Every row belongs to one group in each of 4 separate groupings. Each group adds its own fixed numbers to the row, and there is some noise. The rows also spread widely along 11 directions, which tell nothing about the answers.
In the rows, 100 means zero.
Some rows, each with its group in each grouping after it:
92 97 116 102 115 99 129 127 81 106 101 92 118 109 80 113 91 114 57 76
 107 115 99 118 123
q134 q375 G q25
123 128 102 124 106 87 94 56 83 91 139 100 108 92 127 112 99 101 128 137
 65 97 133 44 136
q252 q234 K q248
107 94 96 89 92 124 82 75 90 105 97 87 122 85 116 138 104 58 114 109 87
 127 103 99 94
q961 q234 L q380
114 110 116 114 108 116 89 87 73 120 103 100 114 68 95 109 95 76 77 110
 101 120 115 85 113
q81 q616 B q445
93 116 88 115 105 91 114 106 92 89 95 105 93 118 110 79 100 101 108 122
 110 41 93 81 88
q134 q616 U q25
118 108 81 105 146 110 102 73 73 82 99 134 103 118 106 69 96 126 99 112
 105 82 72 93 93
q329 q375 P q445
124 80 126 91 90 74 120 109 94 114 91 121 124 100 81 105 101 77 140 100
 91 116 105 104 113
q329 q375 U q380
128 103 100 101 99 112 79 74 84 123 96 94 124 82 96 132 103 60 114 100
 91 128 111 76 102
q777 q234 K q527
104 101 101 98 106 70 105 110 119 87 119 101 74 99 97 72 113 143 98 79
 76 100 78 122 121
q252 q375 G q664
80 107 122 111 106 108 110 107 73 109 99 121 84 85 98 84 87 110 88 114
 94 109 119 101 112
q81 q375 L q527
83 95 101 98 66 86 81 126 134 86 106 59 81 106 125 127 113 100 110 81 87
 86 82 132 94
q777 q375 P q664
84 124 99 121 119 110 87 82 92 98 119 99 88 87 114 89 102 108 67 126 116
 88 95 90 114
q961 q616 B q248
107 84 130 111 97 90 100 89 105 77 106 113 94 68 98 69 122 119 67 125 87
 94 113 109 112
q961 q616 P q664
84 125 102 124 107 82 107 98 101 87 118 111 91 130 116 98 96 121 107 118
 100 72 104 97 119
q961 q616 P q527
112 81 124 109 86 102 97 74 100 71 91 122 122 105 121 110 114 95 82 143
 91 102 121 97 97
q81 q234 K q664
75 85 116 116 88 92 121 117 111 57 94 95 101 136 128 105 112 118 75 126
 103 59 95 127 90
q252 q616 K q380
100 84 121 100 76 106 85 93 110 89 85 106 101 97 119 118 109 75 111 125
 89 110 119 111 81
q777 q234 P q527
84 110 100 117 83 136 77 97 108 105 90 95 77 97 134 103 102 71 106 126
 93 103 120 93 70
q252 q234 P q664
133 93 108 85 101 77 101 97 116 104 93 112 122 113 90 102 100 89 117 89
 100 123 92 114 110
q961 q616 B q380
96 102 102 105 105 80 113 108 100 72 115 88 99 112 113 98 96 127 104 102
 89 64 89 99 114
q134 q375 P q248
150 85 100 68 109 71 97 106 104 108 96 99 113 84 68 89 100 116 97 42 80
 143 79 123 115
q81 q375 K q527
61 93 105 104 112 118 114 139 86 113 83 102 89 120 97 117 89 98 90 81
 109 103 75 135 94
q252 q375 P q445
121 91 104 89 92 124 81 80 107 87 72 111 113 113 126 97 98 67 87 115 105
 123 118 114 59
q81 q616 L q380
58 89 112 103 114 135 112 114 64 108 94 105 97 83 102 133 89 93 100 112
 95 111 99 113 100
q777 q375 P q380
105 112 96 104 118 83 109 109 77 123 122 87 95 81 79 95 97 108 104 80 88
 84 80 84 133
q252 q234 L q248
109 83 77 74 96 104 76 88 122 54 86 92 84 98 136 82 106 107 113 98 82 92
 80 123 62
q961 q234 L q248
69 99 103 105 98 119 106 107 82 56 108 81 105 101 139 135 83 118 101 130
 77 78 109 99 106
q134 q234 B q248
58 92 96 99 115 125 105 119 77 114 96 94 92 88 93 135 103 98 85 86 105
 106 68 127 100
q777 q375 G q25
91 47 141 95 65 84 115 115 107 60 84 111 116 90 107 115 117 103 117 130
 74 84 108 130 95
q329 q234 P q527
124 117 73 105 97 115 83 84 104 89 95 84 108 124 137 112 96 79 123 107
 96 89 103 82 77
q329 q234 K q380
112 91 107 107 99 91 104 91 94 76 97 107 92 83 113 77 103 111 126 115 75
 83 102 94 97
q329 q375 G q445
61 81 128 108 103 111 120 132 82 116 87 120 92 89 82 106 98 105 86 99
 109 115 90 131 110
q329 q375 U q664
87 92 112 113 68 87 108 121 114 77 80 84 92 112 117 92 105 95 110 117 98
 44 102 103 88
q961 q234 L q664
100 122 85 107 114 100 92 121 92 103 114 68 87 98 105 94 90 121 71 58 99
 100 84 119 113
q329 q616 L q445
88 96 94 103 94 116 95 119 102 90 97 72 88 88 114 100 108 97 82 90 103
 80 84 123 80
q329 q616 P q380
99 108 100 111 111 91 105 123 85 120 104 86 88 74 79 86 100 107 92 80
 109 76 71 100 118
q329 q234 B q445
105 93 117 93 69 65 97 132 133 106 91 80 98 119 98 118 109 87 114 72 99
 99 89 131 99
q777 q375 P q527

New rows, each followed by its group in each grouping:
110 80 107 99 75 89 79 79 124 66 101 99 113 105 126 110 128 90 112 126
 89 83 90 120 80
q329 q616 P q527
88 69 114 86 84 103 102 125 107 71 87 103 79 79 113 91 102 118 116 100
 70 103 103 135 84
q329 q234 P q527
81 94 126 120 107 113 102 84 98 91 101 125 90 92 102 75 123 112 52 135
 108 103 98 112 98
q252 q375 G q664
113 102 93 111 105 106 85 72 97 76 103 117 106 109 132 99 102 97 128 131
 84 91 102 94 91
q329 q616 P q445
98 115 92 100 81 90 90 109 111 100 117 70 99 109 124 129 102 90 127 85
 88 109 92 112 107
q329 q375 U q380
113 130 96 116 107 93 99 82 91 107 129 88 111 106 111 115 98 99 106 103
 87 106 111 74 128
q134 q375 G q25
110 89 116 104 89 85 119 117 95 92 97 99 108 103 106 108 93 101 129 105
 81 90 115 96 113
q329 q234 K q380
122 93 120 103 94 93 103 90 87 125 101 107 125 88 86 113 103 65 124 106
 93 118 113 93 115
q329 q616 L q380
120 123 83 106 120 95 93 83 87 105 116 95 103 91 100 88 103 102 92 103
 106 76 78 82 107
q81 q616 B q380
111 82 114 100 82 76 115 101 104 79 94 97 109 107 107 90 110 93 124 119
 82 60 99 99 93
q252 q616 L q380
99 110 100 100 107 86 102 99 91 99 106 118 83 107 111 91 89 114 134 100
 81 100 92 104 113
q81 q375 L q445
112 62 122 86 92 88 113 87 87 71 97 110 120 73 99 108 116 109 108 118 73
 95 94 109 106
q81 q375 K q380
79 94 93 99 118 132 95 99 73 99 97 98 128 115 112 150 94 89 80 90 105
 131 82 130 99
q329 q616 U q445
95 78 103 87 115 117 104 82 78 67 100 109 126 103 118 135 102 114 91 115
 82 124 91 119 101
q777 q375 K q380
108 132 102 119 120 103 104 80 88 111 118 124 107 123 114 106 84 94 116
 120 97 118 126 80 123
q961 q616 P q380
105 104 97 101 109 113 101 117 96 116 77 96 83 88 89 74 94 82 95 85 111
 93 98 103 74
q777 q616 G q380
66 78 133 111 90 97 111 133 90 110 92 94 88 66 83 110 110 100 67 92 102
 100 92 134 115
q81 q616 K q445
74 107 86 97 101 105 110 121 92 82 105 76 93 102 117 114 91 114 102 86
 88 85 95 117 102
q961 q616 U q380
106 98 108 101 114 66 119 109 113 69 98 126 91 122 102 60 95 139 98 113
 103 68 91 112 112
q961 q616 B q248
92 77 87 81 91 99 94 114 92 78 98 58 114 93 107 144 102 94 106 74 81 77
 68 124 90
q777 q616 L q248
91 87 103 93 75 104 93 109 111 85 84 93 87 87 118 98 111 78 112 111 95
 82 97 117 68
q81 q616 U q380
91 95 91 107 100 93 106 105 83 52 101 72 110 101 119 109 108 119 79 104
 93 41 81 104 94
q777 q616 U q445
74 126 80 95 92 117 83 130 115 114 105 65 61 100 124 105 80 92 111 69 91
 123 99 127 89
q134 q616 L q380
93 91 81 95 121 130 100 102 74 109 85 92 108 95 100 121 92 82 111 93 94
 90 76 89 83
q252 q234 K q248
92 101 113 107 116 102 99 81 95 95 107 119 102 104 95 91 116 116 51 110
 117 109 83 121 107
q81 q375 G q527
94 80 86 81 113 107 102 135 103 98 87 95 95 105 92 105 104 111 84 56 103
 103 59 149 81
q329 q616 P q25
81 89 105 107 65 90 104 117 113 88 104 62 90 90 120 122 114 82 138 104
 75 64 88 105 93
q252 q375 G q380
79 124 100 117 101 112 89 108 84 124 121 74 103 99 105 136 96 89 81 84
 104 118 98 111 121
q329 q616 L q527
125 86 115 84 113 87 114 128 96 107 79 111 96 94 77 66 84 108 98 65 97
 121 102 119 100
q329 q375 L q248
101 102 96 111 96 98 108 106 81 84 111 84 97 84 110 101 97 115 128 112
 64 55 104 70 110
q252 q234 P q664
81 112 95 119 105 106 96 110 101 98 102 100 71 98 114 85 98 110 109 105
 96 85 93 110 95
q329 q616 G q445
137 70 127 90 77 90 99 89 116 67 90 109 122 95 117 92 116 91 103 119 81
 110 122 114 86
q329 q234 P q380
113 108 106 110 121 92 92 82 107 91 111 126 88 106 106 67 113 118 73 108
 101 111 95 112 104
q252 q616 P q445
138 113 91 107 117 85 93 69 87 105 107 125 104 90 98 81 110 92 127 121
 89 79 100 64 103
q777 q616 P q25
65 95 110 112 115 145 95 96 76 122 85 112 94 78 94 112 101 69 68 116 120
 106 93 109 84
q81 q616 G q248
85 93 91 101 87 110 75 64 117 78 99 101 117 123 129 140 127 76 107 129
 103 98 73 120 84
q961 q234 G q527
74 119 111 121 117 113 101 90 84 113 117 107 104 101 102 119 98 102 72
 114 108 113 107 105 124
q961 q616 P q527
118 134 81 119 131 114 93 74 71 97 106 96 101 91 111 77 91 100 81 124
 112 65 103 59 96
q777 q616 B q380
106 79 107 83 107 71 106 101 109 78 123 108 108 107 101 117 109 126 117
 87 67 115 81 130 126
q252 q616 P q248
129 93 97 91 95 85 116 105 88 79 104 70 134 96 106 128 92 104 119 83 68
 91 107 88 118
q961 q234 K q380
60 98 103 117 86 104 102 122 102 109 88 97 79 111 108 108 106 79 128 118
 106 52 76 104 79
q252 q375 P q527
122 110 120 116 99 94 113 106 86 92 96 91 123 114 104 101 87 103 77 108
 94 90 123 78 113
q252 q375 B q664
103 108 109 104 118 103 103 97 74 120 137 90 111 66 85 122 101 107 92 84
 83 131 101 104 144
q329 q616 P q380
105 112 106 108 85 110 91 93 87 121 104 74 119 91 103 146 95 63 113 91
 89 116 109 87 110
q81 q375 G q527
96 88 113 103 76 82 97 126 130 108 85 77 91 91 92 102 114 79 103 74 102
 95 86 131 95
q961 q616 G q445
111 97 101 100 108 112 88 82 104 82 93 107 116 123 115 104 112 105 51
 103 107 125 99 120 87
q252 q234 K q527
112 100 116 104 109 68 99 94 112 82 124 121 81 86 96 57 118 142 80 105
 91 101 95 123 121
q329 q616 P q527
118 115 92 104 115 107 91 84 79 88 117 81 121 95 114 119 90 108 80 91 81
 117 105 92 117
q252 q616 B q445
86 114 85 108 115 142 87 104 82 134 95 79 83 70 98 103 101 74 74 85 110
 114 87 96 83
q252 q234 K q380
110 104 114 104 104 70 123 102 86 79 119 94 120 105 102 109 92 121 106
 101 81 87 112 88 138
q961 q375 U q248
141 115 84 93 103 69 102 107 102 103 104 95 96 109 98 83 96 107 130 75
 85 74 90 83 104
q81 q375 P q25
110 94 90 99 87 90 90 106 104 112 90 80 105 97 97 122 111 74 123 84 99
 75 68 97 94
q81 q234 K q445
91 77 99 88 80 85 101 96 106 53 97 89 107 117 133 122 111 107 129 116 78
 68 79 122 84
q777 q375 L q380
91 115 108 111 128 98 105 75 80 121 119 141 100 108 92 93 106 107 86 121
 115 112 83 108 126
q81 q616 L q380
114 132 89 110 101 104 71 92 103 113 123 58 103 96 109 116 106 91 56 80
 106 114 96 95 112
q252 q234 B q527
132 109 108 111 84 65 103 96 114 80 110 76 113 118 109 85 120 103 68 98
 102 67 101 92 106
q252 q375 L q25
104 100 117 105 78 72 115 120 97 99 111 82 98 76 96 102 105 97 117 102
 81 76 112 86 123
q134 q234 U q25
117 122 90 107 108 99 88 83 82 127 121 85 133 111 94 149 99 77 105 84 97
 123 97 84 129
q777 q616 U q664
88 128 104 134 103 95 95 80 93 101 130 84 107 114 115 120 118 104 61 123
 111 80 96 83 128
q252 q234 K q527
137 94 93 84 112 55 105 94 114 95 117 110 115 121 93 105 104 115 139 78
 73 111 78 103 126
q252 q616 K q248
91 87 119 109 89 83 102 94 110 96 104 106 115 116 102 128 120 92 91 106
 104 97 77 129 113
q81 q616 G q445
96 90 91 95 116 126 83 88 85 89 112 91 95 61 104 99 126 114 52 98 99 107
 74 123 93
q329 q234 P q25
135 111 92 102 119 86 103 71 100 76 108 116 116 130 116 82 105 116 104
 110 98 90 92 93 102
q329 q375 G q380
99 112 80 95 129 142 78 90 92 115 80 106 91 106 106 101 90 77 75 86 118
 128 89 112 66
q777 q616 G q248
114 85 100 95 104 106 97 90 94 84 86 108 95 83 103 60 114 101 91 111 103
 79 82 107 73
q329 q375 L q380
80 109 88 101 101 134 83 113 96 103 88 95 83 109 127 122 80 89 115 97 87
 115 109 110 78
q777 q616 P q664
114 105 116 111 116 95 93 74 114 79 105 124 100 113 115 68 111 115 49
 125 116 117 113 108 102
q134 q616 K q248
109 98 111 93 106 102 95 97 82 130 91 127 104 86 89 112 84 77 142 100 87
 138 99 96 114
q81 q375 B q445
74 97 119 123 99 107 109 89 85 90 106 106 112 106 111 126 121 97 66 138
 112 79 99 105 108
q777 q234 G q25
90 127 118 123 101 100 91 93 94 113 119 97 92 96 102 94 105 101 46 107
 115 111 115 108 119
q81 q616 L q527
88 97 98 105 121 104 109 116 89 115 92 105 88 91 82 83 99 100 103 87 111
 78 73 109 97
q329 q616 G q248
115 108 105 115 93 107 100 93 88 100 75 93 113 107 106 97 93 68 108 118
 105 68 116 68 74
q777 q375 G q527
126 78 129 99 91 47 110 94 120 87 109 130 112 116 94 94 121 110 132 108
 87 99 84 120 128
q329 q375 P q445
113 86 108 99 84 101 91 81 94 75 100 98 128 104 130 141 104 89 115 118
 72 114 113 101 105
q81 q234 K q445
112 125 83 117 94 108 87 80 101 97 104 67 105 100 120 104 106 75 99 106
 106 71 98 73 88
q961 q375 G q380
96 85 98 81 115 91 102 111 93 103 105 89 93 64 75 92 103 113 102 78 94
 93 56 114 110
q134 q375 B q248
132 101 119 107 71 68 105 107 113 95 104 77 101 74 105 94 104 90 127 100
 72 93 134 78 119
q961 q234 K q380
150 100 119 110 99 78 83 56 119 91 95 136 109 104 107 69 118 92 94 133
 99 115 125 83 100
q777 q616 K q664
89 139 103 137 109 92 103 87 87 116 119 104 93 124 111 99 99 100 102 126
 109 75 105 67 121
q252 q375 K q527
86 125 97 122 112 100 111 110 89 94 109 99 79 101 115 86 92 126 82 106
 100 85 111 88 116
q961 q375 K q25
73 97 108 118 117 132 105 83 75 77 90 127 116 122 125 112 104 104 64 151
 124 83 90 106 87
q329 q375 B q25
107 125 109 120 111 94 113 121 95 128 101 95 94 113 90 90 81 96 99 80
 114 102 110 90 118
q329 q375 G q248
62 117 105 116 97 106 109 141 99 117 96 81 72 103 102 102 87 102 86 88
 110 93 102 113 104
q134 q234 K q527
118 102 93 98 112 84 99 99 103 87 99 110 82 93 102 62 102 112 112 101 95
 63 87 93 89
q81 q616 P q248
91 85 102 100 121 102 118 127 95 102 68 128 90 125 88 74 92 102 99 94
 112 84 79 122 79
q252 q616 P q445
122 118 85 104 108 113 66 64 105 116 95 102 98 94 110 87 110 63 111 120
 111 94 84 71 76
q252 q375 B q248
107 94 118 106 60 96 85 97 113 80 95 84 92 75 125 104 111 80 118 126 75
 77 124 91 86
q81 q234 P q527
120 104 103 95 122 94 110 94 94 103 96 119 112 103 86 77 103 103 71 91
 113 113 97 110 104
q961 q616 U q380
77 96 90 99 109 111 113 119 75 91 99 98 80 76 108 88 91 115 129 103 83
 74 86 102 94
q329 q375 U q380
120 125 114 116 95 90 86 87 114 98 113 99 87 104 123 81 101 97 78 112
 106 104 124 90 103
q81 q375 P q248
141 117 97 103 99 83 87 58 105 95 121 110 103 89 116 86 113 96 124 121
 80 103 107 76 112
q81 q234 G q380
90 96 106 103 90 85 109 101 91 84 93 120 93 108 120 101 93 98 155 125 77
 76 98 94 98
q81 q375 U q445
106 87 114 106 121 104 118 108 70 76 81 126 87 80 98 58 91 125 92 119 88
 71 108 92 93
q777 q234 P q445
100 104 95 90 121 87 107 127 90 117 115 101 71 66 75 72 103 133 87 68 88
 106 72 114 122
q252 q234 B q25
133 132 86 118 104 94 81 69 106 111 105 91 114 135 118 107 100 72 114
 100 103 99 98 72 98
q252 q375 G q445
99 83 112 100 72 106 103 125 102 74 82 84 107 99 125 118 96 88 109 111
 88 82 115 107 82
q329 q234 B q25
80 100 119 130 103 114 98 83 91 91 93 115 107 115 122 109 111 92 75 141
 120 87 99 100 97
q329 q375 K q445
125 114 91 106 98 108 83 86 92 90 116 68 127 104 124 140 94 93 96 83 79
 128 111 97 115
q329 q234 G q445
69 88 98 88 100 113 103 123 92 65 98 86 73 81 125 92 81 124 113 99 68 92
 104 121 88
q134 q616 L q248
101 110 116 122 91 109 91 95 94 87 120 65 99 75 123 107 108 96 52 111 92
 92 128 86 110
q252 q234 P q248
96 84 91 95 108 100 106 118 103 73 69 104 86 112 112 82 92 108 108 101
 102 62 88 111 66
q777 q616 K q248
67 102 110 118 108 122 91 85 86 113 90 121 105 113 107 124 115 74 72 129
 131 107 85 115 95
q777 q234 U q445
